Each new row is followed by what is left after taking away its nearest point in the smallest flat space through zero that holds the last named rows.
In the rows, zero is written as 128.

K_261, 3 rows:
[[136 107 185 114 164  71  70 132 135  82 141 236 178]
 [136  88 128 163 236 114  72 191 114 160  60 178  90]
 [211 135 129  83 183  81  57 181 152 181 127 172 119]]
New rows:
[180  83 143 148 107 114 136 114 150  76 122  97 100] => [184  81 143 148 116 112 130 120 150  81 118 101  97]
[163 123 161 119 182 131 121  98 108 158 143 106 144] => [147 121 163 127 172 139 133  88 103 146 144 101 147]
[115 171 103 124 117 155 126 189 116 136 169 124 133] => [103 162 113 133 126 151 122 187 112 122 164 141 139]
[120 174 137 168 132  92 123 143  95 151  82 116 145] => [125 181 141 157 116  88 126 134 100 145  97 116 156]
[165 155  97 159 151 185 139 117 104 139 148 127 119] => [163 152 113 155 151 173 130 111 106 122 156 151 136]

K_675, 3 rows:
[[ 79 137 151 212  93 121 187 119 161 134 176  74 152]
 [100 110  86 132  34 144 148  75  78 142 137  61 160]
 [121 152 189 136 113 136 121  80 127 141  75 140 104]]
New rows:
[130  74 144 178 120 129 172 137  86 141 158 119 126] => [146  77 151 154 136 131 152 136  80 140 134 143 112]
[161 104 109 108 115  98 110 100 136 116 127  69 105] => [160 112 129 122 132  93 114 108 154 114 128  78  99]
[137 135 171 151 115  68 142 153 139 105  91 113 160] => [146 125 146 128 110  71 131 155 122 103  90 113 164]
[109 123  78 103  93  96 127 115  96 156 145 154 163] => [107 140 119 124 118  90 131 120 124 156 137 172 149]
[139 180  91 137 118 151  69 146 117 131  87 157 172] => [125 184 101 164 115 147  87 149 132 131 103 145 178]
[106 124 120 133 141 111 170 145 111  71 101 152 120] => [103 123 118 132 130 114 170 136 104  73  97 146 122]

K_897:
[[133 122 125 124 169 167 144 152 114  95 168 106  74]
 [112 160 130 125 102 193  78 155 125 114 154 179 148]
 [157 161 121 123  99 121 144 163 109 105  89 163 185]]
New rows:
[123 105  83 128 102 110 165 138 129 106 105 147 156] => [105  96  87 130 112 131 146 128 137 113 132 141 131]
[124 154 122  78  52 129 145 136  71 152 145 129 129] => [119 140 123  79  66 124 150 125  75 157 154 111 107]
[188 186 111 129 129  99 130  82 114 122 115 171  93] => [177 181 113 130 133 111 117  75 119 127 130 169  80]
[127 117  91 100 150  57 130 152  86  73 162 128 187] => [102 108  97 103 149  72 100 132 101  92 184 128 171]

K_80 (3 x 13):
[[175 135 161  84 155 109 112 108 164  76 107 128 148]
 [131  94 110 186 128 129 121 203 115 168  78 150 122]
 [174  90 134 123 164  75 127 129 114  73 171 103 169]]
New rows:
[ 91  78 140 119 162 119 142 147 143 161  48 151 173] => [ 75  89 136 102 156 118 154 109 131 150  99 132 175]
[140 177 107  91  95 124 127  73 134 101 115 151  98] => [149 141  91 129 104 105 128 115 111 110 117 150 108]
[136 167 122 119 151  92 108 104 147 122 118 114 167] => [119 162 109 140 141 101 113 119 134 146 118 117 158]
[106 158 112  99 151 186 102 148 124 114 139 163 151] => [113 144 108 109 157 174 103 158 115 109 149 158 159]

K_321, 3 rows:
[[146 112 119 116 120 119 111 149  64 195 144 132  97]
 [145 106 118 125 194 103 139 151  29 200  98 134 173]
 [169 114 180 124 160  91  34 200  49 189 168 149 144]]
New rows:
[106 130  86 183 108 112  89 175  89 144  73 123  95] => [ 99 137  93 188 111 115  92 168 118 114  69 122 108]
[103 142 147 171 118  95  75 161 101 152 114 181 167] => [ 88 144 119 168  92 112 113 132 123 142 104 172 142]
[ 91 144  96 103 119 133 116  74  95 113 121 109 185] => [ 98 144 107 100 103 131  90  86  96 118 142 112 167]
[191  78 140 148 112 116 151  89 127 162 115 141 135] => [190  83 152 151 109 116 139  91 147 143 121 142 139]
[176 126 102 140 114 118 166 111 160 137 149 104 134] => [183 125 116 141 125 110 147 125 151 141 154 108 145]
[ 89 123 152 173 121 125  95 134  96 174 133 144 114] => [ 78 129 145 177 122 132 117 117 123 148 119 140 124]

K_994:
[[140  91  94 173 129 180 178 116 142 129 146  99 158]
 [141  95 159 194 102 137 163 190 158  51 143 147 174]
 [ 80  68 189 162 138 139 152 180 172  99 128 116 139]]
New rows:
[ 85 121 126 161 169 143 123  96 165 106 105 157  94] => [107 139 111 162 158 138 120  91 154  98 108 168 100]
[ 82  99 164 145 128  84 116 144 169  99 171 104 164] => [110 128 121 129 125  87 109 107 145 122 173 103 160]
[ 87 120 168 124 117 109  85  84 151 174 176 156 165] => [107 122 152 140 107 117  96  84 149 161 183 160 180]
[139 109 178 154  82  78  91 111 125  81  94  95 121] => [143 104 148 154  90 100 103  83 120 107  98  75 121]
[105 118  77 127 168 162  85 165 135 106 138 163 145] => [102 120  76 121 171 160  81 160 133 113 136 161 140]
[140 161 169  88 101 134  85  97 109 138  98 153 119] => [137 128 164 121 103 165 118 103 126 130 108 136 139]
